Every row belongs to one group in each of 2 separate groupings. Each group adds its own fixed numbers to the row, and there is some noise. The rows also spread widely along 4 directions, which tell nothing about the answers.
In the rows, 128 means zero.
Known rows, each followed by its group in each grouping:
[111 117 144 136 148 111 150 149 130 121 141 134 137 123 107 167 129 137
 102 124 147 136 112 114 155 125 117 123 163 103 160] => D neni
[111 143 139  91 124 148 142 136 160 120 134 124 149 127 120 116 148 129
 145 108 155 121 139 141 117 109 161 123 124 142 150] => B novof
[111 130 143 127 126 140 149 152 117 115 124 123 137 133 120 134 138 134
 148 134 124 130 138 138 131 124 123 138 148 147 144] => V neni
[101 125 126  94 153 123 157 142 131 138 141 108 137 120 121 154 136 147
 124  81 135 150 111 112 134 119 118 129 133 113 120] => M novof
[124 123 110 111 128 145 103 103 116 111 126  96 111 112 126  84 144 114
 158 140 131 100 154 150 141 133 143 142 126 153 110] => C Gen
[103 124 118  77 156 154 108  70  78 102 114  46 120 121 129 100 187 144
 164 108 169 106 162 145 137 160 134 145 143 141 125] => C Gen
[112 107 137 125 144 129 152 141 131 115 140 112 127 104 123 137 152 132
 111 117 172 128 120 119 147 115 131 106 139 135 154] => D Tiled
[100 116 144 115 152 141 152 148 135 133 122 138 145 108 145 161 109 132
 121 108 136 132 123 115 132 109 119 115 120 127 115] => B Tiled
[117 131 123  97 129 129 122 125 133 121 131 109 132 101 126 116 147 124
 171 106 135 120 144 140 133 109 132 129 110 147 114] => M novof
[119 132 115 142  82 111 105 148 137 144 133 161 131 109 128 109 109  94
 134 165  63 117 132 103 125 114 141 143 127 124  73] => V novof
[146 142 125 119 146 108 125 121 145  98 155 118 129 145 109 114 155 119
 139 126 139 127 115 157 130 116 153 122 136 138 158] => M neni
[119  88 144 158 119 151 176 166 159 121 153 142 127 131 112 151 125 143
 105  95 158 122 115 125 168  87 126 103 160 137 166] => D Gen
[105 115 102 126 116 125  98 111  94 126  96 110 118 123 119 108 142 117
 143 136 128 113 140 126 141 149 117 147 142 123  90] => V Gen
[171 111 123 174 116 112 102 163 170 119 202 165 136 121 111  99 109  92
 110 184  98 101 103 134 117  75 175 106 125 154 148] => C Tiled
[110 132 152  92 173 160 168 116  98 109 145  85 139 144 130 141 163 154
 139 115 156 133 153 149 142 152 116 137 149 146 173] => C neni
[ 79 120 136 103 181 116 160 113  97 101 115  83 138 129 107 173 172 172
 107 102 190 155 124 122 148 169 111 135 166  88 174] => D neni
[135 137 135  95 161 135 142 123 136  98 154  89 139 139 120 111 183 133
 149  99 181 144 135 163 126 123 153 132 136 153 181] => M neni

New rows, each followed by its group in each grouping:
[ 93 114 101 112 161  94 100 113  76 129 101 112 127  75 126 159 125 122
 128 112 117 135 118  96 128 144  93 138 121  90  53] => M Tiled
[139 167 158 109 147 144 127 115 166  92 167 108 154 158 108 102 187 143
 133 115 193 131 115 169 118 122 187 123 160 150 214] => B neni
[ 89 104 176  83 177 173 201 149 128 134 121 113 153 127 148 184 129 177
 110  57 161 155 114 114 141 128  96 114 137 133 154] => B Tiled
[ 75  99 154  42 200 185 188  83  74 100 109  29 121  95 169 148 193 183
 155  63 184 147 173 135 133 173 103 139 130 147 146] => C Tiled
[144 148 132  89 157 134 130 106 119  94 139  81 128 124 123  93 188 123
 168 117 180 127 149 183 129 137 140 137 125 158 159] => M neni
[ 99 110 114 137 138 102 120 123 110 126 143 115 145 112 123 143 158 141
  93 137 136 138  91  91 134 145 116 145 155  90 118] => V Tiled
[ 93 129 127 117 111 115 117 105 125 121 105 109 117  87 113 122 142 118
 145 126 126 109 151 119 134 130 127 127 133 126  96] => D novof
[104 107 172 156 117 172 218 218 142 159 132 188 138 146 140 187  65 129
 112 116  88 146 128 106 142  97  81 110 135 160 138] => V neni
[123 108 118 126 152 109 125 131 133 110 194 105 152 126 113 139 157 147
  94 136 152 126  84 103 133 123 154 118 146 107 166] => C Tiled
[122 125  70 132 145  76  51  89  95 124 113 130 126 102  90 121 129 100
 141 145 109 112 117 110 142 145 131 149 143  81  55] => M Gen
[109  94 158 139 115 167 181 164 127 128  91 157 112  81 158 164  78 102
 141 104 115 110 163 120 136  94  94  99  99 180  93] => D Tiled
[141 118  93 137 118 108  81 122 108 133 122 146 123 113 113 127  95  96
 142 138  99 114 130 122 143 103 113 127 131 116  62] => M Gen
[121 144  94  96 140 127  88  66  72 118  75  84  98  67 146  99 161  83
 176 118 127 110 168 142 124 140 118 149  96 146  48] => M Tiled
[112 117  57 147 158  20  48 106  97 130 154 135 139  93  84 162 111 116
  81 159  90 134  65  65 141 142 131 133 153  32  45] => M Tiled
[ 99 103 134 126 132 138 150 152 107 138 121 118 128 105 143 134 128 137
 113 123 130 133 125 113 128 124 111 141 136 124 115] => V Tiled
[112 139 121 127 117  97  92 132 160 136 140 152 152 120 111 136 120 124
 117 144 100 124 102 102 122 111 150 127 144  98  99] => B novof
[100 130  91 114 122 107  56  82  84 133  50 140 137  95 129 132  89  96
 157 151  85 104 158 107 143 148 116 137 133 109  13] => B Gen
[124 131 119 170 109  99 105 138 134 119 133 151 141 114 101 131 113  90
 121 170 113 112 128 130 142 120 137 116 136 124 115] => D neni
[ 92 143 119 106 138  97  95 109 125 128 120 122 151 106 106 132 140 137
 116 135 126 139 121  99 127 141 137 142 129  94  87] => B novof
[141 121 119 113 144 124 136 128 140  97 147 111 129 102 141 102 153 111
 149 109 151 129 130 146 120 108 146 122 111 158 136] => M Tiled
